The rows of a group lie close to one hidden flat surface of 10 dimensions, which passes through zero. Surfaces can cross.
In the rows, zero is written as 128.
Known rows, each followed by its group:
[121 130 130  92  88 134 176  64 143 132 126  86 141 140 109 177 152 167
 125 117 118 176 101 155 137]	z_256
[122 130 147 168 139 126 131 161  77 122 130 187 108 144 125 114 136  96
 161 128 131 121 153 133 137]	z_573
[ 78 146 133 131 149 133 134 106 151 105 102  71 137 134 132 139 177 120
 103 142 148 143 109 138 102]	z_491
[176 113 146 130 142 107 117 150 137 148 162 173 122 116 133 102 100 135
 120 125 143 103 139 108 140]	z_573
[ 97 124 132 100 135 175 154  81  85 139 118 146 109 135 161 155 112 155
 124 124 117 136 136 132 145]	z_624
[124 111 132  89 136 130 150  57 104 180 156 129 111 118 170 153 108 245
 145 128 112 144 167 128 137]	z_491
[122 148 141 146  79 141 132 103 115  72  85 129 136 125 114 150 134  64
 109 125 140 127  96 121 145]	z_241
[115 162 113 119 120 160 136 139 153 116 141 123 116 154 130 102 155  65
 169 110 142 117 105 152 120]	z_214
[111 141 132 139 125 145 106 128 126 106  97 120 111 129 136 125 137 114
 133 127 129 135 120 118 106]	z_214
[ 79 160 102 124 129 119 155  77 114 122 124  92 137 143 151 142 152 145
 127 148 119 156 134 161 137]	z_491
[137  96 123 124 113 143 105 113 111 143 153 158 133 115 134 138  92 141
 168 100 117  81 148 110 141]	z_491
[157 127 125 116 110 100 162 134 120 153 150 144 133 124 132 110 126 160
 109 126 134 150 134 129 153]	z_491
[121 147 101 170 130  89  71 112 172 105 147 110 140 137 136 112 138 105
 149 132 143 113 118 116 156]	z_214
[136 101 138 116 155 140 104 129 132 156  99 132  99 120 157 139 102 211
  81 126 108 167 129  93 108]	z_573
[104 138 133 165 135 129 111 130 136 111 121 136 115 149 138 134 152 117
 159 125 138 138 130 128 129]	z_214
[144 128 135 119 111 130 130 149 147 119 138 116 144 100 139 116 124 115
 137 128 161  74 140 119  95]	z_316
[ 99 178  91 105 125 195 116  96 170 120 105 137  89 181 192 121 122 104
 128 103 121 163  79 133 142]	z_491
[137  90 120 104 147 117 136 138 162 155 146  97 162 132  80 148 124 146
 105 119 103 138 108 140 122]	z_316
[121 111 142 113 160 120 174 124 131 168 152 139 134 139 148 150 129 188
 115 140 133 144 150 148 125]	z_966
[147 141 153 119 104 105 147 116 140 121 113  99 117 101 116 127 166 150
  87 133 167 168 106 112 151]	z_241
[165 101 127  86 124 152 136 155 161 169 133 134 130 120 142 135  90 179
 104 112 118 131 120 117 109]	z_256
[105 131 109  91 150 151 137 115 166 129 131  80 149 138 126 132 134 108
  93 128 131 120  97 145 121]	z_966
[136 115 135 119 169 122 122 123 127 142 141 130 131 119 128 145  99 151
 109 154 121 117 141 132 151]	z_316
[104 112 118 143 122 112 116 113 100 120 104 109 144 105 129 152 128 153
  95 143 129 148 130 114 178]	z_624
[100 111 117 136  90 142 167 144  86 132 120 140 148 140 109 152 157 126
 144 107 121 157 127 150 156]	z_966
[128 164 151 130 137 119 158 145 121 110 124 112 116 114 130 124 154 110
 135 168 165 123 144 147 117]	z_241
[133 129 133 144 101 112 130 116  93 121 122 141 117 122 114 141 134 142
 142 128 121 154 135 123 168]	z_966
[126 128  86 140 113  96 145 122 156 138 120 133 174 158 168 137 104 158
  80 132 100 160 122 140 119]	z_241
[103 135  97 134 143 101 142 148 139 136 146  94 157 133 123 115 154 123
 136 148 132 125 142 157 122]	z_624
[118 100 147 128 153 136 113 131 133 123 132 107 142 119  90 144 133 110
 134 127 129 100 125 129 115]	z_316
[133 113  89 119  94 121 109 176 171 128 125  72 169 101 121 118 130 130
 125 122 136 112 120 119 106]	z_624
[143 150 139 117 129  99 141 115 144 128 122  96 118 116 130 113 145 154
  94 149 142 155 122 126 117]	z_624
[122 135 146 131 119 118 157 109 100 132 128 133 112 130 125 127 155 152
 144 128 129 149 142 137 117]	z_624
[147  88 153 158 103 125 134 166 107 120 115 170 154 117 120 156 107 126
 120 118 134 105 141 110 112]	z_256
[131 113 148 150 123 120 120 164 118  98 129 121 153 100  87 138 135  73
 140 141 158  81 135 124 135]	z_573
[ 93 100 141 152 158 129 100 129 153 116 111  92 147 127 117 162 146 141
 125 134 134 127 124 122 108]	z_624
[140 126 120 137 132 121 113 149 158 115 124 132 153 124 127 116 112  88
  83 132 142 112 102 114 147]	z_491
[140 120 135 109 143 152 129 116 107 137 121 158 117 131 133 128  88 126
 103 121 103 118 123 123 127]	z_214
[142 126 113 117 114 169 115 127 128 102 130 161 153 134 116 133  76  32
 127 115 116  63 103 130 148]	z_241
[133 123 121 140  93 131 101 142 104 119 126 140 113 115 102 110 140 107
 160 102 122 134 120 111 164]	z_256
[103 128 120 157 111 134 132 176 125 111 109 105 137 134 103 157 158 113
 185 137 124 136 147 156  97]	z_241
[112 132 124 125 151 126 142 138 124 145 146 129 123 136 136 117 148 141
 134 132 138 139 135 139 136]	z_573
[132 117 127 126 131 125 119 146 111 150 154 132 107 120 110 106 148 143
 170 112 127 129 140 124 136]	z_241
[143 121 124 118 173 163 131 143 154 155 168 200 126 175 156 123  76  96
 147 113 114  88 127 143 125]	z_966
[165 113 190 118 150 139 115 102 155 129 119 149  94 130 121 151 106 158
 109 121 130 134 110 102  96]	z_624
[186 113 128 121 124  98  99 172 162 143 137 114 128  90 127 119  95 174
 119 146 136 120 143 103 111]	z_316
[150 148 126 135  92 143 133 121 161 120 115 160 109 161 158 137 119 132
 142 105 126 159 104 126 118]	z_316
[141  75 124 102 129 179 103 156 166 145 125 137 148 114 126 160  88 132
 100  97 130 106  95  97 152]	z_256
[124 126 161 152 183 128 110 132 114 134 127 171  95 139 155 120 118 144
 119 141 134 122 147 113 115]	z_256
[142 140 118 123 147 126 112 151 157 133 128 131 125 122 163 106 103 131
 107 140 138 110 131 115 108]	z_241
[142 136 157 154 104 102 154 144 162 102 128 126 153 114 160 149 129 131
 140 148 180  83 153 130  65]	z_256
[135 152 118 145 124 101 116 147 108 134 119 128 100 119 141  94 141 154
 136 144 127 160 146 118 136]	z_316
[185 139 163 101 110 133 150  94  93 109 124 164 114 118  86 132  85  80
  96 135 110 119 108 128 152]	z_624
[140 109 149 127  98 121 108 121 132 110 106  94 130  91  88 150 142 137
 122 122 137 135 112 101 139]	z_966
[113 133  91  99 130 135 142 122 186 155 134  88 144 151 146 124 146 155
  93 111 125 171  91 137 133]	z_241
[160 130 133 104 128 109 109  99 175 120 139  81 136 103 106 142 112 141
 116 144 133 115 113 122 125]	z_966
[138 115 132 111 124 141 126 133 126 133 128 129 128 112 129 133 110 135
 128 125 127 111 133 120 117]	z_624
[120 131 168 106 146 126 145 140 132 131 127  70 101  94  96 133 189 159
 145 150 167 149 135 133 121]	z_241
[147 145 120 140 123 104 130 143 117 144 135 158 100 137 151  93 132 155
 134 130 124 159 141 123 135]	z_316
[133 107 132 107 106 107 101  64  69 133 129  99 123  75  96  96 131 152
 111 104 116 113 136  87 148]	z_241
[132 125 123 145 135 127  88 123 173 118 148 135 128 136 135 128 126 112
 151 114 147 111 109 110 156]	z_214
[157 124 129 120 141 122 130 165 141 133 134 132 134 122 113 121 110 118
 110 144 125 124 125 132 120]	z_491
[184 109  84 106  85 104 130 168 123 147 167 140 167 100  91 109  88 104
 130 122 113  99 128 128 189]	z_966
[139 108 152 117 144 139 144 141 146 149 145 147 124 136 126 118 137 130
 115 104 143 124 114 120 117]	z_491
[ 90  97 147 123 161 130 160 129  94 144 119 116 147 117 115 108 165 130
  59 114 141 132 123 119 111]	z_966
[153 125 132 157 132  98  91 173 121 135 131 135  97 121 103  97 143 143
 161 130 121 149 146 114 120]	z_316
[109 116 128 106  83 146 173 110 112 136 129 108 141 124 102 155 168 138
 140 100 136 159 110 146 163]	z_214
[145 163  83 122  76 137 142 117 145  91 149 144 173 157 115 116 100   4
 163 117 112  72 105 165 133]	z_573
[143 168 114 123  98 115 117  89 158  90 128  92 136 134 111 129 126  80
 159 141 120 109 114 147 109]	z_256
[110 149 118 108 111 166 144  69 110 144 127 162  87 166 173 143 120 164
 160 102 106 169 122 136 155]	z_491
[146 113 133 124 136 138  99 139 141 140 132 139 114 109 143 122 110 150
 122 121 138 116 130  99 137]	z_214
[173 154 116 113 166  93  98 132 135 135 146 123 103 114 129  80  91 130
 121 165 104 108 149 124 103]	z_256
[ 87 128 104 126 122 126 157 145 110 146 137  98 140 133 116 121 181 138
 146 120 130 163 131 151 150]	z_573
[148 142 131 138 133 125 100 119 152 114 146 145 115 136 125 107 122  91
 149 119 139 103 115 116 137]	z_214
[178 127 123 111  50 158 158 177 124 142 126 174 106 143 103 104 141 109
 157  74 118 171  95 125 142]	z_491
[139 108 186 135 164 120 123 103 134 128 137 142 111 117 127 159 121 164
 133 140 146 112 146 114 105]	z_316
[124 126 139 165 111 130  96 166 121 107  99 137 111 115 139 114 137 119
 147 119 140 113 145 101  76]	z_966
[130 137 168 157 111  84 150 110 129  92 102 110 146 114  99 123 172 106
  62 133 170 150 101 113 126]	z_573
[119 141 128 154  73 146 142  97  76 103 104 182 117 149 139 137 130  94
 140  98 119 150 116 124 165]	z_316
[104 154 127 120 170 143 109 102 145 124 113 107 106 139 159 117 129 130
  98 142 131 137 118 123 117]	z_966
[157 151 157 129 119  95 142 135 124 119 131 113 108 111 104  99 156 129
 145 140 139 132 145 132  83]	z_624
[117 159 164 155 179 143 121 114 131 112 101 171  86 163 170 117 121 110
  98 138 134 141 118 119  96]	z_573
[ 91 112 155 151 132 185 107 106 102  91 103 154 115 150 102 190 125  75
 184 119 111 109 123 137 142]	z_573
[156 128 123 102 140 117 130 119 114 145 134 133 126 113 137 107  94 146
  93 139 114 115 137 119 124]	z_214
[137 124 107 106  99 145 131 128 109 152 147 147 113 117 141 104 126 142
 146  99 134 132 127 113 177]	z_214
[148 133 131 103 174 116 104 105 179 132 151 103 128 112 142 128  97 142
 108 154 143  98 125 121 132]	z_256
[170 132 130 115 110  68 157 119 148 142 163 114 153 108 121  97 135 148
  91 134 153 129 127 125 138]	z_573
[144 117 133 109 109 123 143 106  88 147 115 132 108 129  96 135 129 175
 117 118  85 186 123 129 139]	z_256

New rows. What belongs after each?
[118 117 138 134 123 124 127 107 115 123 110 123 129 118 131 151 130 156
 105 132 129 149 125 116 154]	z_624
[ 86 117 115 120 104 156 117 102 113 123 127  96 131 117 131 136 152 140
 185  99 126 107 144 127 104]	z_491
[130 109 142 143 123 121  79 117 145 129 125 121 107 101 139 138 138 181
 136 114 156 140 125  82 164]	z_214
[ 96 134 115 131 124 105 159  96 108 120 107  93 165 138 115 157 134 134
  92 153  99 154 131 157 119]	z_214
[166 130 160 145 107 102 126 198 128 138 147 131  91  88 122  88 177 160
 187 124 183 126 161 103 114]	z_214
[130  98 155 122 174 144 143 131 137 151 150 160 131 151 120 178 103 150
 139 136 116 125 136 147 130]	z_241
[ 67 111 119 153 146 141 116 114 120 133 110 113 135 138 155 159 149 168
 134 124 131 151 137 124 144]	z_624
[151 153 145 131 123 137 127 136 179 129 131 149  93 145 177 111 133 146
 150 114 155 131 124 116  76]	z_316
[122 125 109 103 104 102 147 108 134 147 122  69 141 111 127 128 156 195
  96 126 124 176 124 127 127]	z_573
[128 136 128 119 109 135 151 116 153 115 140 117 153 135 131 153 126 106
 146 131 139 103 126 149 111]	z_316
[102 146 112 115 121 147 151  99 102 116 118 127 136 142 125 137 129  87
 121 132 114 133 115 152 157]	z_624
[128 133 155 105 140 115 144  93 128 116 111  84 138  93 127 147 124 147
  72 161 151 123 128 121 123]	z_241
[166 131 153 110 158 128 139 148 145 160 140 157  93 134 150 110 117 172
 107 132 137 153 130 118 121]	z_491
[111 138 138 115 141 142 134  93 136 129 104 118 115 127 169 136 125 163
  81 133 141 149 115 113 122]	z_316
[172 128 166 125 129 126 106  77 166 105 117 158 121 131 140 145  77 120
  85 122 129 109 100  98 110]	z_573
[115 152 103 112 132 138 128 140 153 133 123 101 127 130 157 104 135 124
 115 134 136 134 120 131 112]	z_316
[121 124 147 153 118 137  89 144 124 111 109 124  96 112 117 120 159 126
 157 111 148 134 122  98 131]	z_573
[107 120 145 124 125 127 144  92 101 129 127 116 118 129 101 145 158 142
 139 120 124 151 127 134 144]	z_241
[100 143 111 137 131 105 126 112 124 111 108  66 138 125  99 165 151 142
 138 172 109 167 131 158 147]	z_316
[135 145 135 113 125 133 123 103 101 134 148 140  91 118 118  73 150 107
 140 106 145 124 124 114 162]	z_241
[162 120 120 103 108 115 119 110 166 128 132 100 152 111 119 178  81 163
 119 150 113 129 123 130 146]	z_966
[145 124 133 115  98  92 184 141 110 144 132 107 147 117  97 128 160 160
 104 132 130 171 129 146 137]	z_491
[110 155 119 123 117 163 111 138 163 115 104 112 105 134 168  92 148 108
 124 106 149 130 105 109  84]	z_316
[126 139 101 111 140 108 143 148 132 162 161 106 126 124 136  87 155 159
 143 133 134 138 149 141 123]	z_241
[148 113 128 114 101 184  76 137 136 125  90 135  82 127 113 130 114 131
 141  84 101 154  90  91 124]	z_256
[107  96 144 168 135 133  94  89 114 105 130 164 151 132 122 155 110  87
 126 107 136  82 118 101 164]	z_491
[135 112 101 121  74 147 124 126 103 112 105 131 149 138  73 144 112  82
 134  98  74 142  96 136 145]	z_256
[144 143 101 117 121 116 140 164 115 127 125 120 144 117 129  93 111 103
 114 149 110 107 145 146  90]	z_214
[125 142 143 162 148 101 102 118 118 115 122 141 111 118 148 115 132 136
 124 148 146 125 146 109 136]	z_491
[117  98 176 136 143 159 125  93  87 124 113 153 103 142  88 192 118 147
 171 123  90 133 143 137 110]	z_491
[143 134 134 120 186 105 127 168 140 114 106  82 148 121  83 161  97 113
  89 208  97 126 140 166  93]	z_491
[121  89 168 145 178 144 105 112 122 113 126 154 140 136  98 178  92 100
 124 135 110  89 127 125 125]	z_491
[148 135 164 101 119 127 129  87 163 124 145  94 108 106 104 126 162 138
 130 114 166 132 100 112 140]	z_214
[163 116 167 143 120  91 142  94 116 128 149 160 126 129 112 159 111 160
 149 134 120 132 150 132 131]	z_966
[105 125 139 128 142 131 159  98  90 128 146 148 144 136 121 147 124 107
 136 133 127 103 139 151 152]	z_316
[127 137 112  99 132 153 151 108 127 143 129 139 120 160 132 153 104 137
 133 133  92 153 118 160 136]	z_491
[107 123  80 107  87 124 137 131 124 133 116  74 168 106 126 133 138 144
 109 128 122 139 123 133 151]	z_214
[117 151  80 119 122 138 114 150 138 125 128 114 132 132 152  90 122  95
 133 129 122 110 126 133 121]	z_214
[113 132 131 117 138 170 113 127 131 125  83 127 101 148 136 135 121 135
 109 115  96 158 108 124  86]	z_256
[160 131 118 113 117  98 133 130 149 150 110 113 121 111 156 121 113 209
  72 141 128 181 125 102 134]	z_316
[ 86 129  95 133 139 149 134 120 115 141 124 141 138 158 158 144 123 136
 129 125 106 147 127 145 151]	z_214
[134 122 129 124 117 147 111 133 136 131 121 139 111 124 148 125 118 145
 138 111 133 129 127 107 119]	z_624
[156 143 167 134  96 113 128 125 117 109 111 132 108  66 189 108 122 167
 115 144 196  88 164  79  93]	z_316
[161 126 129  96 153 127  57 142 165 118 121  74 116  68 107  74 114 105
  72 131 152  92  97  73 134]	z_966
[133 142 117 133  91 109 128 123 153 113 102  99 138 119 140 121 143 140
  85 128 141 161 105 112 130]	z_241
[133 123 122 142 146 137 116 132 187 135 152 164 133 183 134 137 117 106
 139  98 120 133  94 134 134]	z_624
[162 125 118 126 146 110 125 152 151 148 163 145 132 145 123 127 100 133
 153 142 111 124 139 147 135]	z_316
[122 135 109 130  85 176 125 132 154 119 105 158 115 171 141 102 144  86
 128  61 119 153  74 115 109]	z_316
[105 100 139 130 140 124 138 120 130 120 129  94 165 120  88 155 144 117
 117 132 127 110 126 139 111]	z_491
[125 110 139 118 145 162 115 162 133 144 135 140 108 121 123 106 144 117
 129 102 149 122 113 110 141]	z_966
[ 93 108 129 101 157 140 142 134 123 144 110  77 138 103 122 118 163 154
  58 128 150 148 111 114 132]	z_966
[ 89 126 104  80 142 156 165 128 166 175 145  77 130 130 167 129 176 194
 110 116 167 169 113 136 152]	z_256
[115 111 123 103 103 139 149  79 122 132 125 106 149 122 111 159 128 143
 106 114 119 146 102 129 172]	z_214
[136 128  92 112 104  95 146 164 117 151 143  91 152  88 141  97 137 166
 125 144 141 121 162 130 128]	z_624
[158 128  91 116  83 127 134 147 134 142 121 146 139 129 146 106 105 137
  96 108 113 153 109 117 152]	z_316
[129 118 145 138 152 118 127 136  91 145 144 156 109 121 129  92 141 138
 126 122 138 117 151 112 131]	z_316
[142  88 132 108 138 138 121 153 145 147 142 118 152 106 106 108 122 123
  97 103 137  91 119 108  99]	z_316
[133 143 148 102 135 144 169  72  61 141 130 177  95 145 128 118 112 125
 114 119  98 146 132 140 139]	z_214
[147 119  92  97  90 130 135 111 116 131 139 107 164 112 117 167  72 138
 164 145  80  94 154 154 124]	z_573
[ 83 108 103 117 159 161 129 155 105 145  91 118 140 119 160 115 127 142
  50 131 125 142 121 112 134]	z_966
[127  78 146 139  86 177  97 182 123 117  81 133 127  97 112 170 119 139
 140  99 128 124 117  91 123]	z_214
[145 154 121 157 147 130  57 182 158 113 117 129  77 135 134  96 129 119
 179 138 124 134 132 113 103]	z_316
[165 130 112 125 104 160 102 158 148 133 134 185 108 140 152 100  92  96
 136  91 129 114 101 100 152]	z_491
[153 126 153 112  75 107 169 129  74 117 107 112 132  94  74 125 146 121
 117 130 116 139 136 133 108]	z_214
[117 133 130 113 127 161 153 114 172 127 145 138 144 165 138 137 132  94
 141 102 135 108 101 150  93]	z_316
[105 116 146 124 152 147 144 105 150 116 106 117 154 143 117 165 129 105
  67 129 133 134  89 133 133]	z_573
[133 155 115 168 127  73  94 165 110 110 119 108 119  97 126  79 156 118
 124 162 149 134 148 110 150]	z_624
[144 104 161 140 110 130 106 147 138 116 121 127 119 106 109 118 143 123
 139 104 150 103 123  94  86]	z_316
[141 175 121 145 171  80 101 105 106 113 151 128 107 132 123  79 119  94
 144 171 114 107 155 141 129]	z_256
[125 107 104 110 134 149 110 111 143 124 122 122 163 126 135 148  75 111
  94 126 100  89 114 121 119]	z_241
[120  81 122 115 155 149 107 157 157 145 126 109 164 100 129 149 105 141
  76 126 146 100 114 101 152]	z_256
[131 146 119  96 154 138 121 134 140 132 109  92 117 111 154 102 113 144
  85 150 126 121 130 122  81]	z_214
[102 158 122 139 152 138 111 132 133  98 130 103 121 131 130 136 136  86
 177 158 138  95 147 151 118]	z_316
[124 112 113 115 148 139 122 154 131 162 169 126 124 123 126 117 137 149
 169 121 136 116 144 134 154]	z_573
[155 146 136 136 132  94 165  99 109 148 169 197 117 163 142  95 123 127
 122 114 125 145 129 138 154]	z_573
[163 142 112 131  73 119 130 118 142 110 110 142 140 125 147 174  80 139
 128 147 118 144 121 129 164]	z_316
[144 165  87 124 137  92 155 159 117 138 152 129 139 139 136  97 114 111
 131 172 111 132 155 170 140]	z_491
[137 149 155 118 145 112 138 108 115 112 117 108 110 111 114 121 135 125
 103 159 135 136 131 130 120]	z_624
[ 59 101 136 153 202 143 121 135  86 133 104 138 135 140 133 139 141 125
  69 140 126 138 129 123 156]	z_256
[114 105 107 115 100 130 130 136  89 135  95  95 140 113  86 131 146 141
  98 119  93 173 116 123 142]	z_256
[107 118 168 168 140 110 152 119 109 108 115 147 141 132 139 160 139 131
 120 145 151 116 148 133 101]	z_256
[101 122 151 149 164 164 121 124 126 114 123 173 118 161 139 115 132  75
 127 100 127  98 117 123  84]	z_966
[100 165  79 133 156 100 135 112 145 123 138 106 159 163 151 109 120  99
 111 159 107 125 132 165 118]	z_214
[116 132 147 132 153 135 130 130 137 133 140 131 110 142 131 104 158 120
 147 115 143 120 132 130  94]	z_316
[118 118 152 118 164 148 122 108 143 131 124 126 115 134 128 137 131 133
 109 119 136 129 114 118 118]	z_966
[115 143 118 132 124 123 127 133 112 131 113 122 109 132 139 102 150 140
 117 121 125 161 123 121 131]	z_316
[114  90 169 148 147 114 123 129  89 113 121 106 148  99  69 167 137 126
 142 146 121  97 158 132 104]	z_624
[106 138 128 160 115  78 138  72 103 112 128 114 141 139 115 145 157 142
 128 140 122 158 133 138 158]	z_214
[155 156  97 131 112 112  77 107 120 113 110 129 108 113 141 127  81 136
 120 155 103 141 126 111 187]	z_966
[141 115 119 110 106 139 120 131 174 131 117 102 141 121 131 143 120 151
 109 111 130 134 102 114 111]	z_624
[ 98 124 136 166 118 107 100 118 129  94  90  87 141 120 103 153 167 127
 115 133 136 154 114 116 137]	z_624
[ 98 166 125 138 162 121 128 118 142 118 128  92 106 143 140 129 159 134
 160 164 135 144 143 157 109]	z_316
[153 104 126 112 130 120 127 145 138 160 163 143 135 109 146 102 113 157
 127 109 145  99 141 106 126]	z_491
[176 127 124 112 127 128 121 151 170 140 147 152 129 121 168 119  78 146
 121 135 142  99 132 114 116]	z_316
[137  90 156 125 131 130 122 122 162 128 128 107 146 128  81 168 130 137
 127 114 122 128 109 129 104]	z_316
[152 100 132 118 169 111 109 141 137 154 144 133 132 124 107 143  95 161
 107 147 104 133 133 126 146]	z_316
[137 148  92  92 137 135 104 113 154 123 121  94 136 115 147  96  91 110
  84 139 111 102 114 119 114]	z_214
[152 106 154 143 144 145 102 141 129 136 141 192 108 138 131 121 101 112
 143 103 131 102 125 103 136]	z_491
[150 121 102  94 114 141 104 128 181 133 153  99 144 109 120 126 111 118
 135 114 141 101 101 118 164]	z_256
[111 161 121 130 128 150 113 105 147 104 125 122 108 150 129 124 141  89
 163 122 126 131 107 139 128]	z_966
[105 117 131 115 187 165 103 137 128 141 132 133 114 124 149  92 122 107
 104 117 140  91 124 108 113]	z_316
[110  97 142 116 119 133 127 117 143 129  99  80 141 114  94 138 164 152
  82 101 127 158  98 108  99]	z_316
[122 160 140 143 149 129 120 138 128 114 114 128  99 139 142 103 145 110
 139 143 135 128 137 133  81]	z_214
[127 148  90 116  92 141 169 193 126 157 144 147 122 145 163  78 155 133
 167 105 137 141 144 150 105]	z_256
[113 118 140 128 165 138 149 112 167 127 149 130 155 175  94 162 130  87
 134 122 111 121 104 167 107]	z_624
[161 126 131 135 123 137  87 179 166 119 131 133 119 112 135 102 110 107
 159 116 143  80 132 102  80]	z_966
[161 125  92 129  62 119 127 138  91 137 146 168 136 133 116 111 103 113
 184  98  88 121 142 136 153]	z_573
